There are 9 hidden switches. A switch that is on adds its own fixed numbers to the row, and there is some noise. The rows also spread widely along 14 directions, which tell nothing about the answers.
In the rows, 128 means zero.
Some rows, each with its switches (1 for on, 0 for off) after it:
[101 111  95 122  86 173 126 119 119 128 155 141  97 118 128 165 158 107
 129 147 118 132 112 153  99  76 145 118 138 137 168 160 126 106]  1 0 0 0 0 0 0 0 1
[121 161 129 126  89 144 155 120 129  93 208 165  97 131 159 106 141 111
 154 121 108 106 105 162 150  88 147 123 151 111 139 136 117 103]  1 0 0 0 0 0 0 1 1
[146  97 143 127 139 142  94 112 111 144 158 109  63  93 130 137 177 126
 135 137  59 151 163 144  61 145 144 122 153 147 154 159 155 134]  0 0 0 0 1 0 0 0 1
[126 147 142 187 153 120 173 111 126 139 180 130 121 140 125 110 117 161
 102 146 135 121 162 162 160 149 132 141 112  80 144  91 136 151]  1 0 0 0 1 1 0 1 1
[ 66 146 137 191  49 140 153 163 137 111 173 171  64 149 184  86 121  96
 112 178 138 102 140  95 162 169 167 146 159  71 115 108 156  65]  1 0 0 1 1 1 0 1 0
[124 133 171 203 145 111 145 124 107 138 106  87  83  70  96  92 149 132
  64 131 116 144 187 131  88 135 141 146 106 125 144  67 173 122]  1 0 1 1 0 1 0 0 1
[137 114 138 161 149 122 153 142 103 127 115 126  99 124 120 106 116 129
 101 130 132 128 131 142 171 141 130 139 144  89 114  78 146 153]  0 1 0 0 0 1 0 1 1
[170 102 120 158 183 107 128 117 125 138 116  86 148 124 107 143 155 155
  89 130 124 137 175 121 113 133 104 177 124 126 142  92 155 131]  0 0 0 1 1 1 0 0 1
[154 188 133 180 138  99 150 136 138 132 169 110 116 129  77 159 139 146
 104 136 167 116 124 141 107 127 135 154 132 118 119  87 138 146]  1 0 0 0 0 0 1 0 1
[139 148 128 179 119 119 136 167 140 124 129 122 132 141 125 111 149 132
  56 154 149  99 134  90 111 118 127 190 160 122  98  92 159  66]  1 0 0 0 1 0 1 0 0
[ 87 133 129 124 148 125 172 116 105  93 147 115  85 178 116 170 150 171
 192  93 132 133 155 132 145 133 114 145 127 128 139 120 179 107]  1 0 1 1 1 0 0 0 1
[131 137 103 127 104 183 131  98 137 130 200 164 109 111 140 112 147  97
 103 166 124 135 153 166 114  97 127 175 160 129 152 138 130 115]  0 0 0 1 1 0 0 1 1
[111 111  91 176  92 133 127 124 150 151 152 135 144 146 171 148 119 117
  85 173 184 125 143 100 153 136 142 170 107 101 151 137 127 117]  0 0 0 1 1 1 0 1 1
[145  76 148 106 126 162 160 122 110  72 120 123 146 120 192  83 195 113
 123  85   6 108 100  99 142  97 162  62  97 164 129 160 100  77]  0 0 0 0 1 0 0 0 1
[139  69 117 125 116 199  96 144 113 137 175 156 102 123 168 122 209 119
  61 185  47 135 121 109  54 126 162 113 178 166 136 193 146  97]  0 0 0 1 1 0 1 0 1
[193 157 118 155 140 149 142 142 153 119 151 124 130 126  98 132 154 105
  57 148 145 118 116 107 101 132 132 182 161 133  91  90 128 143]  1 1 0 1 1 0 1 0 0
[185 113 116 171 131  62 114 139 141 146  83  63 142 121 156 161 141 113
 101  93 148 121 110  59 130 136 152 144  86 108 119 119 130 123]  1 0 0 0 1 0 1 0 1
[135 152 117  88  79 166 189  90 135 126 183 159 147 155 188 120 153  92
 150 122 105 119  88 139 179 124 170 103 114 120 133 156 123 142]  0 0 0 1 0 0 1 0 0
[124 139 125 199 125 107 139 120 138 158 143  98 128 120 118 137 138 131
  83 156 148 120 135 124 133 142 147 103  88  98 152 109 130 143]  0 0 1 0 0 0 0 1 1
[ 90  85  81 138 118 172 104 120  93 101  79 131  70 109  96 188 137 116
 172 111 124 138 128 154 115  58 131 110 111 126 161 134 114 125]  0 0 0 0 1 1 0 1 0
[162 133  99 118 148 178 138 123 117 130 167 158 103 149 106 106 168 101
 102 157  97 121 115 169 139 122 119 128 200  91 120  91 154 143]  0 0 1 1 1 0 0 1 0
[121 112  92 121  96 202 139  99 140 104 106 126  95  72  97 172 140  66
 112 117 154 166 143 127  94  81 142 154  80 163 155 136  92 127]  1 0 0 1 1 0 0 1 1
[108 127 131 176 118 131 156 127 109 140 132 124  89 124 119 127 133 124
 122 141 129 130 138 144 137 143 153 117 119 109 137 102 141 142]  0 0 0 0 1 1 0 0 1
[166 133  92 187 145 174 103 126 140 136 164 141 109  99  88 127 164 103
  40 184 129 127 142 139  76 100 128 153 161 119 139  98 120 128]  0 0 1 1 1 0 1 1 1
[104 119 142 180 105 123 146 143 111 113  74  97 109 102 130 119 151 112
 115 116  99 109 119  99 130 108 162  86  82 130 127 105 124  94]  0 0 0 0 1 0 0 0 0
[124 132 109 152 110 224 151 101 147 119 171 161  90 105 112 110 150  73
  82 178 100 135 144 149 116 136 150 109 133 103 153 114 105 134]  1 0 1 1 1 0 0 1 0
[ 87  90 114 202 146 135  79 152 112  77 144 148  61 122 143 163 109 161
 157 143 133 120 167 117 116  96 116 154 137 108 161 141 108  75]  1 0 0 1 1 0 0 1 1
[ 89 151 119 122 113 161 194 122 108 121 110 116  85 134  79 143 154 120
 120 123 137 144 153 138 135 110 130 151 121 117 125  85 187 104]  1 0 0 1 1 0 1 1 0
[126 176 139 229 117  34 118 163 152  97 193 115  98 169 160 123 133 152
 153 138 138  59 123 101 154 139 134 129 165  55 131  88 144  66]  1 0 1 0 0 0 0 0 1
[125 120  73 158 100 154 125 120 129 136 153 160 107 136 158 112 132  80
 106 160 142 111 111 147 168  89 134 134 160  71 151 109 129 111]  0 0 1 1 1 0 0 1 1

New rows, each followed by its switches (1 for on, 0 for off):
[159  77 116 163 184 145 129 125 114 117  81  98 142 107 106 142 148 135
  99 122  90 132 138 122 127 111 123 102  90 128 148 110  96 135]  0 0 0 0 1 0 0 0 1
[178  97 115 134 169 118 113  92 101 167 111 100 113  94 127 109 140 122
  95 115 118 146 151 176 128  92 112 163 153 103 155  90 166 169]  0 1 1 0 0 1 0 0 1
[106 127 145 165 113 135 187 131 106 132  94 124 135 117 148 111 116 124
  99 118 143 132 112 111 171 133 167 104  63 127 120 115 119 138]  0 0 0 0 0 0 1 0 1
[142 140 116 156  87 129 152 112 164 116 170 142 125 137 195  78 127  78
 106 139 139  98 133 108 175 131 138 167 151  95 127 108 128  92]  0 1 1 0 1 0 0 0 1
[112 122 110 110 135 136 219 100 106 126 103 101 162 169 129 133 168 135
 125  93 100 120 106 133 200 104 138  72  76  98 142 104 160 120]  0 0 1 0 0 0 1 1 1
[172  51 110  69 171 186 129 109 104 149 104 144 189 131 182  94 127 134
  42 114 142 166 138 127 148  88 101 204 126 156 133 161 136 132]  1 0 1 0 0 0 0 1 1
[132  87 114 123 127 165  95  89 122 134 132 125 111 107 163 155 151 116
 146 129 100 147 139 130 105 119 148 110 105 141 172 175 119 144]  0 0 1 1 0 0 0 0 0
[133 132 123 190 160  76 140 108 139 140 163  88 165 149 135 147 133 191
  99 132 159 106 169 127 145 108 108 180  95 115 152 109 149 124]  0 1 0 0 1 1 0 1 1
[129 148 109 141 101 142 167  95 132 125  97 114  82  93 103 131 112  64
 139 103 163 150 143 136 158 124 144 133  92  92 136  80 128 145]  0 0 1 0 0 0 1 1 1
[164 123 133  87 183 128 183  80 122 102 131 109 162 140 133 102 142 147
 137  73 108 136 171 158 170  96  82 179 122 118 148  93 156 109]  1 0 1 0 0 0 0 0 1
[149 141 127 182 130 100 109 136 117 131 114  97 110 110 102 136 160 128
 109 122 126 107 113 138  98  98 144 116 130 120 132  92 140 136]  0 0 1 0 0 1 0 0 0
[108 108 149 209 187 139 161 151 106  75  96 113 131 124  94 131 141 176
  91 123 111 114 145 107 135 115 123  98  78 131 137  85 110 102]  1 0 1 1 0 0 0 0 1
[113 134 141 165 155 101 137 140 114  89 117 104  94 150  99 164 133 173
 175  98 132 119 159 120 136 141 121 143 115 120 117  99 144 119]  0 0 0 0 1 1 0 1 0
[ 56 121 137 147 111 189 193  95 114 104 167 135  93 132 117 122 183 144
 114 143  84 137 186 150 101 108 140 118 107 149 172 125 170  79]  1 0 1 1 1 1 0 0 1
[140 128 112 127  97 165 142 100 153 154 170 132 130 108 139 139 141  93
  88 159 140 146 137 138 110 133 143 152 122 126 156 146 121 134]  1 0 0 0 0 0 0 0 1
[103 120 138 158 121 106 152 121 146 100 165 121 167 166 193 162 117 172
 144 122 169 113 136  77 169 142 138 160  72 155 138 170 114 112]  0 1 0 1 0 0 0 0 1
[148  92 141 114 160 141 178  95 120 174 139  91 182 134 173 109 147 159
  38 130 129 156 162 108 152 141 130 179  79 151 140 147 170 150]  1 1 0 1 1 0 0 1 1
[140 160 141 178 137 113 156 158 122 107 158 126 111 146  98 142 153 134
 125 140 122 106  89 124 139 153 153  91 135 117 106  96 119 148]  0 0 0 1 0 0 0 0 1
[108 154 148 162 153 101 171 129  94  96 164 128 106 148 136 111 145 173
 154 102 103 102 137 157 162  88 123 137 134 111 137  96 157  97]  1 0 0 1 1 0 0 0 1
[160 114 131 145 176 170 120 103 137  92 161 120 117  83  88 108 169 134
  71 143  95 138 193 146  76  94  91 183 151 159 149 102 135 107]  0 1 1 1 0 0 0 1 1
[ 89 159 128 162 112 117 143 116 121 111 147 150 103 146 149 126  88 142
 172 115 188 117 138 149 181 109 124 158 118  98 135 115 131 123]  0 0 1 0 0 0 0 1 0
[151 140 158 176 130 116 163 137 153  71 137 111 126 124 134 105 144 120
 105  99 113 111 135  86 143 155 151 114  89 117 111  93 103 107]  1 0 1 0 0 1 0 1 1
[ 85 123 108 163 138 155 135  92 127 108 191 141 103 154 123 177 144 175
 161 136 135 125 173 164 107  96 120 142 114 130 186 148 131 116]  1 0 1 0 1 1 0 0 1
[ 90 134 138 143  94 175 192 140 101 117 123 157 109 130 135 100 130 110
  96 136 130 129 101 138 172 121 169 104 105 113 115 103 133 135]  1 0 0 1 0 1 0 1 0
[102 159 165 139 104 137 200 116 131 114 171 131 126 158 164  98 150 145
 111 113 133 127 143  96 151 169 165 135  89 151 104 140 154 115]  0 0 1 0 1 0 1 1 1
[147 101 128 126 145 179 150 135 121 112 135 148 116 123 129 127 123 114
  98 134 115 145 116 129 147 150 141 117 120 119 121 132  97 153]  1 0 0 0 0 0 0 1 1
[191 157  97 171 188 122 124  96 136 178 201 117 166 134  94 145 145 157
  53 170 156 122 134 186 123 102 106 153 140  90 164  97 134 186]  1 0 1 1 0 0 0 1 1
[ 68 151 105 167  79 100 179 105 150 155 151  94 131 182 128 183 145 141
 141 140 194 121 152 107 148 151 143 145  83 114 157 122 177 112]  0 0 1 0 1 1 0 0 1
[ 96 188 153 188  82  98 198 113 141  66 153 116  70 115 125 104 139  93
 189  96 110 101 151 127 169 134 159 110  97  92 133  60 129  89]  0 0 0 1 1 1 0 0 1
[103 120 122 155 129 137 115 170  88  58 113 157  74 144 123 140 139 140
 188 100 105  91  87 138 140  64 131 110 163 130 110 117 112  88]  0 0 0 0 1 0 0 0 0
[ 94 117  94 137  78 154 178 133 104 152 100 138 158 134 155  97 147  96
  61 149 163 119  98 125 169  60 143 157 116 133 131 111 160  84]  0 0 0 1 1 0 0 0 1
[171  91 106  88 132 141  77  89 120 118 160  95  69 102 137 172 209 112
 154  90  66 154 153 137  46  91 134 142 152 154 168 168 160 122]  1 0 1 1 1 1 0 1 1
[136 111 109 162 139 143 158 100 129 123 138 122 108 117 129 117 132 111
 119 130  93 124 159 157 162 116 128 115 113  64 166  87 123 122]  1 0 0 0 1 1 0 1 1
[169 125 120 123 153 178 150 110 133  90 125 148 132 119 122 116 118 106
 112 105 132 124 114 145 153  99 119 147 131 129 121 104  90 154]  1 1 1 0 0 0 0 0 0
[ 66 159 126 161 104 149 155 104 112 123 154 127  92 134 111 146 155 141
 148 136 136 121 148 156 115  91 139 129 111 144 156 123 164 107]  0 0 1 1 1 0 0 0 0
[102 144 125 106 124 150 219  98 105 130 130 102 163 168 120 126 191 152
  94  97 115 123 122 140 154  85 141 118  81 150 132 109 185 117]  1 0 1 1 1 1 0 1 0
[123 181 112 166 137 147 209  76 128 128 203 159 105 159 118 107 122 127
 141 141 141 119 153 190 197 140 136 126 126  57 148  66 145 167]  0 0 1 1 1 1 1 1 1
[ 60 131 111  97  87 122 221 106 117 146  76  58 131 153  87 168 179 122
 126 102 148 148 161 110 152 114 124 144  67 137 143 102 216  78]  0 0 0 0 1 0 0 1 1
[ 53 150 123 127  90 136 182  80 134 125 180  96  71 149 113 162 175 141
 171 127 118 133 187 144 124 131 129 132 116 125 170 130 201  92]  0 1 1 0 1 0 0 1 1
[119 157 115 153 139  90 158  77 139 140 195  97 167 172 134 188 154 199
 146 112 159 118 149 143 132 107 132 136  69 134 170 153 149 147]  0 0 1 0 0 1 1 1 1
[135 178 140 209 163 119 177 103 156 134 247 128 137 177 128 140 158 184
 102 174 119 100 155 134 127 180 145 112 115  97 153 118 135 145]  1 0 1 1 1 0 1 0 1
[114 107 159 152 145 140 163 112 115 112 102 101  87 107 141 126 122 131
 134 111 111 148 172 103 145 165 141 143  87 126 133 113 144 135]  1 1 0 1 1 0 0 0 0
[189 107 118 111 150 159 131 104 143 102 159 124 116  97 127 105 175  98
  97 130  54 126 153 143 114 108 113 144 168 110 141 110 129 106]  0 1 0 0 0 0 1 1 1
[164 104 116 143 176 139 155  93 122 110  82  99 112  83 100 138 112 111
 134  92 109 152 168 145 159 110 111 126  81  76 159  76 107 141]  1 0 0 0 0 0 1 1 1
[155  77 145 104 182 138 150  91 100 152 144 115 113 130 172 106 136 153
 128 111  66 159 173 151 157 161 124 130 120  97 156 143 159 151]  1 0 0 0 1 0 0 1 1
[ 53 134 130 196 105 114 189 134 140 106 159 136 131 202 163 150 109 173
 139 142 192 100 141  88 192 166 144 147  90 113 128 124 146 106]  0 1 1 0 1 1 0 0 1
[136 147  75 134 117 106 132 112 145 130 154  74 110 156  80 206 199 125
 142 115 124 108 115 136 102  84 123 112 132 107 163 116 164 106]  1 0 1 0 1 0 0 1 1
[106 114 108 141 130 106 184  54 126 140  98  83 165 127 179 122 125 127
 148  86 141 130 176 131 203  84 118 148  41 100 189 108 151 101]  0 0 1 1 1 0 0 0 1
[107  77 101 138 125 177 164 141  95 145  94 134  90 144 136 143 138 114
  88 149 116 138 108 119 151 130 145 110 137  99 130 123 154 128]  1 1 0 0 1 0 1 0 1
[ 97 148 107 180 126 110 100 136  92 162 127 134  25 114  97 145  89 127
 146 159 195 140 156 177 144 115 112 193 188  71 131  78 189 156]  0 1 0 1 1 0 0 1 0
[ 91  82 121 119 134 185 193 102  93 137  84 137 109 141 158 132 107 130
 117 121 139 162 155 123 183 143 143 148  88 112 137 123 159 151]  1 1 0 1 1 1 1 0 0
[146  96  80 183 154 164 123 102 121 151 107 118 122  95 118 137 133 109
  57 154 138 140 151 140 127  83 127 132  98  86 173 100 119 136]  1 0 1 1 1 0 1 1 1
[ 70 106 181 204 161 122 135 149  85  64 143 138  48 121 140 135 119 209
 163 114  95 120 180 123 113 127 139 125 115 134 139 130 139  98]  1 1 0 0 0 1 1 0 1
[ 77 124 144 156  97 124 144 112 121  99 141 132  99 130 179 115 118 139
 143 103 168 138 181 102 144 120 137 192  95 149 134 137 153  89]  0 0 1 1 1 1 0 1 1
[ 96 156 114 184  86 111 131 124 140 100 151 120  70 109 111 147 126 112
 147 127 168 113 159 131 123  95 130 176 130 113 139  95 140  96]  0 1 0 0 1 1 0 1 1
[117 113 147 119 141 137 171 111 147  98 157 119 158 174 177 134 138 167
 141 109 108 124 164  89 164 166 125 149  88 131 132 158 133  93]  1 0 0 0 1 0 0 1 0
[137 163 125 154 118 119 178 109 134 151 160 121 132 126 126  89 135 114
  84 146 140 116 152 159 152 108 120 178 144  91 138  74 164 104]  1 0 0 0 1 0 0 0 1
[155 189 135 129 148 103 153 121 110 120 152  99  58 125  59 149 161 137
 160  95 113 126 139 171 106 110 122 148 165 103 113  70 182 139]  1 0 0 0 1 0 1 1 0
[109 146 144 171 143 142 176 117 109 130  93 117  95 106  94 123 102 131
 122 117 156 148 165 137 156 144 138 141  76 111 120  81 136 154]  0 0 0 0 1 0 1 1 0
[147  96 130 173 131 125 126  99 127 150 106  77 155  95 148 142 167 133
  87 120  83 124 125 113 113 113 173  65  34 138 162 149  97 155]  0 0 0 0 1 1 0 1 0
[148 124 174 117 135 107 153  93 142  82 165  98 132 123 196 112 163 140
 152  67  78 131 158  85 136 148 149 127  74 151 142 160 129 102]  1 0 1 1 0 0 0 1 1
[118 111 124 202 106 114  99 111 161 126 150 114 124 117 200 150 110 124
 132 153 146 111 154  80 140 149 153 143  84 111 162 157  99 118]  0 1 0 1 1 0 0 0 0
[130 144 111 172 120 119 131 128 157  93 183 132 143 153 140 137 162 152
  95 145 157  95 155 105 109  90 112 203 156 143 132 115 150  73]  0 1 1 1 0 1 1 0 1
[135 149 162 193 131  61  84 121 129 115 171  62  57  96 132 166 181 157
 149  98  98 125 159  98  49 134 161 120 101 152 149 148 154 116]  1 0 1 1 1 0 0 1 1
